All groups share one centre, and each spreads out both ways along 10 directions, with some noise.
Some rows, each with its group after it:
[-12 -31  -6   2  28  57  30  38 -38  18  28 -13 -23 -58 -55 -21  51 -25]
(0)
[ 17  40 -36 -29  -3  -6  -1  -6   7  35 -29   4 -25  32  35  26  26 -21]
(2)
[ 28   1  -1   5 -25  -7 -29  -2  -2  -7  30  10  -8  19  22 -14  24 -15]
(3)
[-24 -11 -40  -5  13 -33 -31  12 -15  18 -26  -8 -47  -7  42  35   3  14]
(2)
[ 17 -44 -36 -43   6  20  16 -14  -1 -11 -32 -23 -32 -23  43  56  35  -8]
(5)
[ -8 -43 -31 -17 -22  -7  46 -14  15 -21 -28 -37  32 -34   1  54  30 -12]
(0)
[ -1  -2  39  -2  45  26   5 -29 -58  10  22  25 -46  17  32 -10 -14   2]
(4)
[ 29 -65  -5   4 -51 -30   8   1  60   2 -15  -8  31 -41 -21   1 -32   1]
(6)
[-66   2  -6 -21  29  -4   4   1 -53 -12  -9 -39  20  20 -37  26  11  10]
(6)
[-10 -22 -14 -11  14 -22  22 -11   8 -20 -14 -17  60 -11 -15  49 -12 -12]
(1)
[ 41   9   1  18 -36 -56 -23 -26  17  44  -7  44  -8  22  54   4 -20  -7]
(5)
[ -8 -19  -4 -33 -56  23   3  10  26   1  12 -34 -13   9 -55 -16  26  -3]
(0)
[ -2  24 -37 -18  -7  14 -15  24  37 -34  29 -16   2  -5  -4  38  45 -13]
(2)
[ -6  51  40   9  35  42 -53  26   0   3  18  31 -40  11 -12  -5 -29  54]
(5)
[  9  13 -26  -2  41 -12 -29   6  -7  -2  20  23 -54  14  57 -13  -8 -26]
(4)
[-15  27  -7 -24  58  -8   3 -15  17   9 -14  15 -54  19  41  16 -63   3]
(3)
[-30  26  59  39 -17  17  12 -21  -6 -44   6   3  36   6   2  -2 -10  61]
(1)
[ -7 -11 -15  22 -43 -12  13  35  58  18  10  -8  11 -52 -49 -12   4  -3]
(4)
[-52  12   0  27  47 -26  29   7 -30  43  22  13 -27 -35  -3   7 -20  -3]
(0)
[ 30  11  -1 -44 -41   3  -3 -30  74 -21 -19  -2  20  34  10  46 -21  10]
(0)
[-30  49 -18  14   7 -14  25  -9  14 -24   9   2 -12   1  45  19  16  -3]
(5)
[-17  34  -6  20 -13 -42  27 -19   5   4  69  17  32  11   1   9  25 -50]
(3)
[-53  32 -18 -46 -24  39  47   3  48  -2 -11 -48 -60   3 -24  20  25   8]
(2)
[-51  15  -7   9  27 -35   2  -1 -32  36  32   3 -56   9   5 -20 -15 -16]
(4)
[-42   7 -30 -24  11 -26  42  -1   6  22 -18 -32  20   5 -41   8 -13 -29]
(3)
[-34 -43  26  16 -15   5  34 -18 -37 -12  57 -10  45 -41 -47  36  36  -1]
(1)
[-30 -34  30   0  60  37  -8   7 -74   2  69  10  -9 -29 -33  31  16   4]
(1)
[ 10  24 -34  18  47  -6   0  32  -7  -1  -1  11 -14 -12  22 -37  11 -39]
(4)
[-34 -31 -39  12  27 -65 -33  22 -17  -9 -15 -15  62 -27 -14  50 -17  11]
(2)
[ 26  14  -2  -6  34  -1  -5 -12 -22 -18  18  21  64  19   9  36  16 -34]
(4)
[  6  -4   6  10   0  24   0  23  -7  15  30  13  35 -46 -43  39  37  -2]
(0)
[ 43  -5  35   7  18  54   5 -14   4   2  41  46 -62 -24  37  -9   5  -3]
(3)
[-32   8 -35 -15  -2 -43   0  17   9  26 -21 -24  24  12 -44   4  -8 -18]
(3)
[ 45  14  24 -52  28  68 -21   8  19  39  63  37 -19  11 -54  32   6 -36]
(5)
[ -8   5  13 -13  12  17 -21   2  14 -49  19 -10  50  10 -32  24 -12  17]
(5)
[ 38   8 -20 -19  15 -20 -49  -1   8  -7  -2  18  37  27  21  39 -11 -15]
(3)
[ 17 -20  15 -15  41  36 -20   9  -1   8 -32   5 -81  -9  25 -36 -53  31]
(4)
[ -8 -22  16 -25  -8  52  16  17   8  18  21 -12 -15 -33 -65  24  23   5]
(0)
[ 43 -31  12  -2 -32  -3 -16   4  66   9 -26  17  18 -25 -16  11 -41  23]
(1)
[-15 -51   6   9 -27   1  21  15   6  20 -14 -24 -34 -42 -36 -46 -15   9]
(6)
[ 17 -35 -42 -41  61  10  -5  20 -27  -9 -37 -20  22  -8 -10  13   3 -36]
(5)
[ 10   8 -18 -28 -36  -2 -36  25  77 -15  27  -7  28 -12 -41  62   1   8]
(4)
[ 25  -5  -5 -24 -31  -2 -28  -2  27   4  20   3  -6  17  -4  13  10  -9]
(1)
[ -2  16 -37  18  12   3  26  43  44   3  11  -1 -30 -53  -4 -29  15 -27]
(4)
[-22 -39   6  14  -1  20  49  -9 -33   7  10 -12 -41 -48   9 -11  27   0]
(6)
[ 39 -62  29 -13 -47  43  -2 -31  15 -24   1  -1 -40 -11  28   0   5  25]
(3)
[ 18   8   2 -11   7  20 -85  21  -8 -44  41  11   1  23   5  28  18  22]
(4)
[ 21 -16  -2 -21  23 -32 -35 -37 -27  -1  26  23 -16  46  54  15 -24 -23]
(0)
[ 18  40  -6 -26  -9   3  -7  13  76   7 -43   1  10  21 -17   4 -43  13]
(1)
[  0 -75  16  43  46   4   6  24 -49  19  29  19  15 -91 -29  -2  -4  -3]
(1)
[-11  -3  -4  -2   8 -17 -47   8   5  -6  28   9 -36   1  16  16 -20  15]
(6)
[  6 -44  22  42   7  21  28  -4 -26 -44  -9   1  20 -51  23 -18   8  21]
(1)
[ 24 -15 -14 -26   8 -11  12   3  18  63  -1  17  20 -18 -31  43  -5 -35]
(5)
[-14  14   8  59   2 -21  31   0  20 -23  32  23   6 -44  31 -23  -7   0]
(3)
[-34  48   8  24  15  -6 -39  27 -10 -13  17   3  -1  14 -15 -14  -7  30]
(5)
[ 42 -15  15 -16 -13  14  26 -34  26  22  41  29 -14 -10  16  30   3 -32]
(1)
[-38 -19 -29  21  46 -11   0  25 -59 -27 -11 -29  -6 -16   9 -32  14  -9]
(1)
[ 15 -19   3 -18 -28 -11 -10 -25   7 -26  -1 -10  45  17   2  32   7   1]
(4)
[ 29 -17   6  14  17  -4 -39   7 -39 -16 -23  10  20  16  15 -37 -13   7]
(2)
[ 23  32   9 -10  -8  23  25  -7   9  20   2  10 -10  23  -6 -38  13 -29]
(2)
[  3 -10  -3   5 -43 -24  -1 -13  21  34  21   8 -78   6  29 -41 -10 -12]
(4)
[ 16 -21  22   6 -32  51  60  -2  44 -30  13  -8  -7 -40 -16 -42  12 -11]
(2)
[ -1 -25 -19  -1  45  37 -30  38 -30 -47 -49 -27  19 -29  -6  15  15  39]
(5)
[-17  -7  -7  -5   8 -30  11 -11  -1  23  27   6  45 -19 -24  74   1 -12]
(0)
[-10 -52  14  15  72 -25  42 -30 -59  39  42  30 -33 -29  28 -11 -41 -48]
(0)
[  8 -50   1  -1   9   4  22  -6  11 -30 -36 -16  27 -39   3  24 -21  15]
(2)
[ 47  37 -13 -26  53  39  42   4  31 -20 -57   5  36  13  13 -18 -15 -39]
(6)
[ 14 -33  -3 -35  52  51 -63  44 -37 -43  -5 -24  22  11 -50  -7   1   9]
(5)
[ 51   7  17  14  33  48 -16  41  11  16  -7  33  44 -44 -42  13  -1  12]
(5)
[-24 -24  31 -32  44  25  37 -53  -2 -15  27   8 -48  -9  33  55 -43  12]
(3)
[ 16 -22  15 -12  -8  34 -30 -27 -24 -67  13  -7 -33  34  50 -13  18  15]
(3)
[-18  64   7  21   7  26  40  -5  -5 -28   9   0   0  23  16 -36  30 -13]
(1)
[-34  46 -13   9  -8 -42 -33  38  33   8  30  -4  54   8 -65  15 -16   4]
(6)
[-31 -47 -24  -7 -28 -53  23 -14  25  -7 -33 -37  19 -12  -5   6 -34  -2]
(6)
[-56 -30   1  -7  20  17  28   4  17 -67  29 -45  -3 -23 -31 -16 -20   4]
(2)
[ 57  55   1  -8  27  26 -38  23  35 -23   8  31  36  39 -10 -34 -14 -26]
(0)
[ 34 -21 -14 -24  -6 -28 -25 -11  44 -16 -13  10  18  16  19  25 -43  -8]
(6)
[-21  23 -29   5 -26 -53  25   0  38 -24 -16 -28  84  10 -25   4  -2 -23]
(3)
[ 16   2  -3  35 -46  -1   5   4  22 -32  13   3  -8 -20  30 -29  37   4]
(6)
[  0  -7   4  -6 -46 -41 -11 -36  -7  -1  18  -8  -3  55  13 -33  -6 -21]
(2)
[ 27  27 -15  -3  12  14 -14  -1   2 -10  -7  10 -63  26  63 -36   7 -21]
(0)
[-57  -5 -16 -14  16 -31 -13  19 -13   1 -19 -42  32   9 -59   8 -29  16]
(6)
[ 19   7  -2  37 -30  -5  35  14  57  15  26  26 -12 -54   4 -23   4 -20]
(6)
[ 50 -18 -21   4 -30 -27 -13 -14  -5   7 -45   9  24  11  47  12  18  -7]
(2)

New rows, each followed by its group:
[ 12  14  -9 -23 -17   0  46 -10  68  -4 -21 -14  19  14 -20 -19 -26 -32]
(0)
[-47 -35 -29 -43  19 -32 -21 -12 -50  -9  50 -30  27  23 -32  68  27 -32]
(1)
[-35  12 -21  18  35 -42   7   9   3  -8 -61 -18  -8   9  28 -33 -60  21]
(1)
[-14 -25 -25 -40  57  43  26  25 -15  27 -33 -18 -54 -38 -16  16   3 -12]
(5)
[  1 -78   6  39  10   5   4  -3 -69 -29  43   1  22 -55  12  -3  43 -10]
(1)
[-22   4 -24  44 -37 -61  -9  28   3   8  26  -9  60 -20 -37 -13  31 -19]
(3)
[ 23  11  -8 -21  32  33 -16  15  27 -27 -72 -11 -37  12  31 -28 -45  26]
(3)
[ 18 -47 -29   5  -4 -32 -21   4 -10  -4 -70 -11  38 -31  30  50  -4  28]
(2)
[ -3 -53 -35 -18 -37  -9  39 -12  -3 -11   1 -38  27 -21 -16  17  50 -38]
(0)
[ 15   8  24  32  -2 -13  -9   1  12 -39   7  11  47  18  -9 -73 -41  -2]
(5)
[-15 -42  -3   5  -4 -30 -47 -18 -50 -35  46  -4   5  12  34  30  21   8]
(3)
[-54  22  -9 -18  70  13   5   7 -41 -21  -9 -19   0  13  -5  32  -2   7]
(6)
[ 54  57 -14   5 -33 -11   3 -11  60 -16 -27  22  22  37  47 -27  -3 -23]
(1)
[-17  -9  14   4  36  56 -10  40 -20 -22  -1 -20 -45 -18 -35 -69  -7  17]
(5)
[ 22  10  -6 -14 -14  41 -50  23  10 -12  -8  -1 -24   3   5  19  30  29]
(2)
[-26   3  29 -23 -10  25  46 -30  -6  31  21  -4 -57  12  -8  -5  -6  -8]
(4)
[  4  30   1   4   4 -20 -53   6  -1 -27  23   7  40  42  -3   8 -11   2]
(5)
[ 27 -16 -10 -27  18   2  51 -16  48 -32 -40 -16  43   2   1 -15 -46 -33]
(0)
[ 35   3  54 -18  36 102  24   4  17 -50  17   9  -7  -4 -30 -51 -17   3]
(2)
[ -3  13  14  22  50  23 -11  25 -41  33  39  36 -28 -30  -8   0  10  -5]
(0)
[ -7 -23 -10  14 -11  -3 -14  35 -24  20  13  -9  18 -27 -53 -12  30  -5]
(3)
[-44  16  -5 -41  13   1  24  -7   4 -34 -33 -49  71  39 -59  26 -17   2]
(2)
[-26  18   1 -14  -9  -6  38 -23  -4   1  14 -12  30  15 -14  34  20 -17]
(6)
[ 42  -6  -1 -27  24  21  13  -9  -4 -12  -7   9  75   3 -20  44  15 -31]
(6)
[-26 -30  53   1   5  32  65 -21  20 -27  31 -17  -8 -15 -46 -67 -46  -7]
(2)
[-37  -9   0  40  57 -55 -16  -5 -62  18  25  26  10 -19  27  34 -22   8]
(0)
[ 36 -21 -15 -30  29   1 -38 -20  19 -70 -21   7  35  19  54  59 -26  13]
(6)
[ -8  76  -3 -27  38  -5 -29   7  30 -14  13  14  28  49 -11  39 -23  -3]
(6)
[-40 -24   2 -10  52  43  54  -1 -35  -1 -29 -24 -45 -34  -3  -8  -6   6]
(6)
[ 18  16 -12  -6 -34  11  37 -16  14 -34 -42 -25  30  28  17 -38  30 -17]
(6)
[ 11   9 -48 -39 -21  47   3  34  23 -46 -42 -50   6  12 -15 -13  68 -16]
(0)
[-45  -4 -18  38   6 -16  59  22   6 -27 -16 -38  31 -41 -33 -61   2 -14]
(5)
[-30 -14   5  13   0  16  26  16  -7 -12  -2 -26 -10 -29 -29 -32   8   7]
(3)
[ 42 -10 -13  -4  -1 -22  24 -16  43  26  27  32  21 -25  10  32  -9 -52]
(6)
[ 15 -36  21 -12 -26  19   6 -17  34 -36  29   0   7 -14  -3  10  -8   6]
(2)
[ 24 -23  12 -40 -44   7  37 -62  39 -34 -27 -13  34  22  30  52  -7   4]
(6)
[-32 -11   1 -32 -25 -16  13 -30  13  30  -9 -17 -56  26  12  18 -22  11]
(2)
[ 34  19  15  25  -4  21  28  34  56  55   9  37  -2 -55 -47 -27 -17 -15]
(1)
[ 15  -6  -6 -26   3 -18  47 -27  48  31 -15   6  24  -4  -4  33 -36 -35]
(4)
[-18 -41  20  20  29 -53  -5 -22 -33  27  21  15 -17   6   9 -39 -69 -12]
(2)
[  2  11  -5  -2 -15  -2 -10   6  -7  32  45  12 -29  11 -10 -17  28 -31]
(0)
[-41  17 -21  -2   7  -4  13   2 -23 -25  -6 -31 -22  23  13 -30  20 -10]
(1)
[-56 -53 -21 -32  -4 -10 -20 -12 -49 -36   9 -57 -32  20   2  10  20  11]
(1)
[-15   2   2  17 -12 -11 -28  32   7   4  -4  -5  50 -23 -57  23   1  32]
(5)
[ 25 -28 -19 -28  19  -7   0   7  45  20 -57   1 -41 -15  21  -6 -61   3]
(1)
[ 55 -16 -38 -18  18 -14 -16  18  50   7 -56   9  -2  -8  26  -8 -38 -16]
(1)
[ 41  34   4   8  -2  10  20   5  53 -31   7  24  83 -13 -19  15   0 -22]
(3)
[ 24 -23  35 -33 -38  34  22 -44  -8  26  19   2 -20  23  -9  19  21 -11]
(6)
[-22 -48 -21   9 -27 -29 -13  30  18 -17 -50 -47  -7 -14 -29 -60 -34  26]
(6)
[-21  -7   7  30  57  16 -12  54 -25  26 -10   9   5 -56 -50 -14 -25  22]
(2)
[-31 -25 -29  -9  58 -62 -16 -20 -43  -6  -6  -3   9  17  37  29 -43 -12]
(1)
[-29  -4  18   2  56  -8 -21  -5 -43  33  40  24 -29  -8   6  43 -22  12]
(0)
[ 11 -16  -2 -40  34  53  35 -15  30 -72 -36 -24  22  -8   8  30  -6   3]
(2)
[-19  12 -13  -5  62  29  27  33 -29  18  16  -9 -30 -10 -38 -60   4 -48]
(0)
[-26 -26 -20 -57   9 -30 -33 -21   1  -4  -9 -30 -13  40   3  52 -34   6]
(1)
[-10   5  15  43 -12 -24   8 -14  19   1  50  32 -39 -21  48 -14 -15   0]
(3)
[ 43 -68  -9 -32 -32  22 -10   2  11   5 -44 -18   0 -17 -11  13   9   9]
(3)
[-69 -49 -16  -4 -18 -20  12   3 -26  -7 -18 -50 -20 -30 -15  23  10  32]
(0)
[  0  47 -49 -36  -5   8 -23  21  26   9 -10  -7 -15  14   7  61  48  -5]
(2)
[-50  21 -20  21  39  14  14  36 -13 -65 -18 -34  32 -22 -11 -17  21  15]
(5)
[-29   4 -21  -8 -41   5  33   5  39  -3 -32 -35 -19 -29   2  35  26  26]
(0)
[-52 -15   2  39  34 -28 -23  43 -30   8  19  -3  18 -48 -46  -5 -18  25]
(4)
[-19  24 -12  12  15 -29 -39  33 -26  -9  15  -8  86  16 -57  12  16  -7]
(4)
[ 18  11  18  18  16  34   3  19  -7  31  54  35 -39 -33  -8 -12  23 -15]
(6)
[ 14  23   0 -32  -7  25  10  -4  16  52 -29  10 -48  10  11  26   0   5]
(2)
[ 26   0 -25 -12 -23  -4  18   2  46 -39 -37 -21  55   1  -6   3   5 -10]
(0)
[ 25   1  41 -43  48  81  48 -45 -12 -11   2  17 -37  12  31  22  -4  -6]
(4)
[-12   9  36  19  17 -10 -38  -1 -19  29  41  39 -14 -15   2  48 -24  39]
(0)
[  1  14  -5 -16   9  12  12   0  30 -20 -29 -16 -21  20   2 -43 -35  -4]
(0)
[ 10  44 -24   3  15  13  45  21  39   7 -17  -2 -11   1  -8 -68  -4 -46]
(0)
[ 16   6  -9  18 -39 -20   5  -1  11  43  12  17 -49  -8  31 -21  23 -16]
(5)
[-20  17 -47 -25  36 -39 -53   9  -3 -27  12  -7 -26  34  43  31 -10 -15]
(4)
[ 40  21   1 -17  47  26  42   1  35   5   5  22  21   5 -26 -48 -39 -66]
(0)
[ 61  24  48  14  -9  37  -7  -7  47   8  12  54  25  -9   2  11 -26  18]
(1)
[ 50  -1 -14 -18  -3  36  11   8  34 -34 -34  -5  41  -4  -3   0  19 -15]
(4)
[-38   2 -17  22  69 -26  18  18 -19  20   6   7  -4 -37  -2   4 -30 -16]
(4)
[  1 -47  14  -9 -43   4  13 -32  31  -8  -8  -5   1 -40  17  81   1  42]
(0)
[ 12  66  27   5 -18  30 -36  14  23 -15  13  16   8  38 -18 -17   6  27]
(1)
[ 38 -64 -23 -53  22  29  18   0   0  55 -36  -3 -37 -34  -9  38  -4 -26]
(5)
[ -7  17 -17 -16  19  16  10 -16 -18 -61  28  -9  40  13  24  47  54 -25]
(4)
[ 20  43 -28 -47 -52  39   5  15  59   4   2 -24 -43  41 -21 -36  43 -34]
(0)
[  7   4 -37 -10  40 -41  -2  -5 -10  34 -25  15 -14   2  48  39 -16 -21]
(2)
[ 16   7  37  16 -16  49  27  -9  39 -61  16   3  27 -19  -6 -12   2  18]
(3)
[ 42   5  -4  -1  -5  -7  12   7  35  44  27  35  -5 -13  -4 -17  -6 -51]
(6)
[ -6  19   0   9  -2 -53 -14 -41   8 -33  55  21  20  29  55  41 -13 -13]
(3)
[-31  38 -22 -14  -5 -51  26 -18  50  -3 -16 -16  30  33  -8  16 -42 -15]
(3)
[-23 -28  24 -18  27  46  25   1 -10 -42 -50 -39  18  -1 -38 -19 -34  38]
(2)
[-31  19 -23  -2 -13 -51  -3  -7   4  -9  22 -12  64  18 -18  44  16 -21]
(6)
[ -6  31  26  11  13   4 -26   2  12 -64  15   1  48  27 -11  -7 -27  25]
(5)
[ 19   8 -32 -16  51 -17 -34  41  -8   5 -19   0  82  10 -55   2 -16 -32]
(6)
[ -5 -11  26 -19  52  41 -11  16  -8 -39 -27 -12  51  -6 -51  16 -40  36]
(2)
[ 19  22   3 -22  41  29  14 -17  42 -34 -10  17  14  -5  31  55 -28   6]
(6)
[-19 -51 -22 -23   0 -41  -5  15 -21  47 -14 -32  27  -1 -74 -17 -26 -28]
(6)
[ 14 -26  -8 -61  36  13   6 -19  26  20  -5   3 -37   4   6  54 -38 -20]
(1)
[ 24 -37  46  -6 -30  22 -29  10  16  16 -24   2  30  -8 -62  -6 -36  47]
(4)
[-17 -29  11   5  40   8  15  11   3   8 -33  -2 -19 -40  -5  -3 -55  25]
(1)
[-52  -9  -4 -36 -12 -10  21 -31  27 -30  32 -37 -41  29  -4  11 -20  -6]
(2)
[-48  26  -9  30  21 -24 -10  29 -24 -26 -13 -21  42   5 -24 -22  -4  18]
(1)
[ 10  68 -31  -1  22  -4 -33  42  21 -31 -27  -7  41  37 -11 -28   3  -9]
(0)
[ 45  24  26  27  -6  26 -22  43  57  37 -10  40   1 -36 -42 -33 -40  30]
(1)
[-12  16 -21 -51 -16 -11  -4 -19  25  33  19 -11 -66  47   5  12  -7 -33]
(1)
[  9   1  -2 -14 -18 -14   5 -26  22 -12  17   4  23  13  13  42   4 -10]
(6)
[ 21 -62 -37 -75  14  44 -16   7 -18 -18  12 -36  -9  -1 -34  39  46 -35]
(5)
[ -9   9 -23  13  -7 -61  11  -8  25  38   7  16 -28  -4  31   0 -28 -30]
(3)
[-38  15 -25  33  31 -45 -25  49 -11  24  17  -1  14 -26 -36 -16 -15  -8]
(4)
[ -7  15 -23  42  18 -12  39   6   2 -28 -42  -5  -1 -31  56 -34   7   1]
(5)
[-36 -23  13  32   6 -23  44 -18 -13   0  -4  -5  -1 -32  12 -11 -28  12]
(1)
[ 28  28  31 -12 -26  12  29 -38  58  38  45  45 -38   5  20  35 -14 -15]
(5)
[ -7  12  16  15   7 -34 -24   6 -25  68  28  30 -41  13  -9 -31 -27  -6]
(2)
[-11 -28  -7 -47 -12 -28 -21 -34   2  20  30  -7 -42  34  14  43 -23  -9]
(1)
[-39  26 -17  32  51  -4 -34  48  -5 -33  19  -3 -16 -33   5  -7  -6  23]
(6)
[  1 -22   8 -55  48  59  50 -26  -9  -4 -21 -17 -48   0  11  12 -17 -14]
(3)
[ 68 -28 -12  13 -16  -9  27  -6  68  -9  -2  29  33 -49  31   7 -13 -34]
(6)
[ -6 -42 -40 -28  38 -36  -3 -14 -14  -1 -23 -14 -20   3  43  19 -26 -28]
(1)
[ -3   2 -36  11   1 -45 -29  24  16   4  -1  -3 -24   7  15 -42 -22 -16]
(6)
[ 24 -57 -41 -46  42  16  40 -12  -9  17 -60 -15 -30 -32  41  42  -1 -27]
(5)
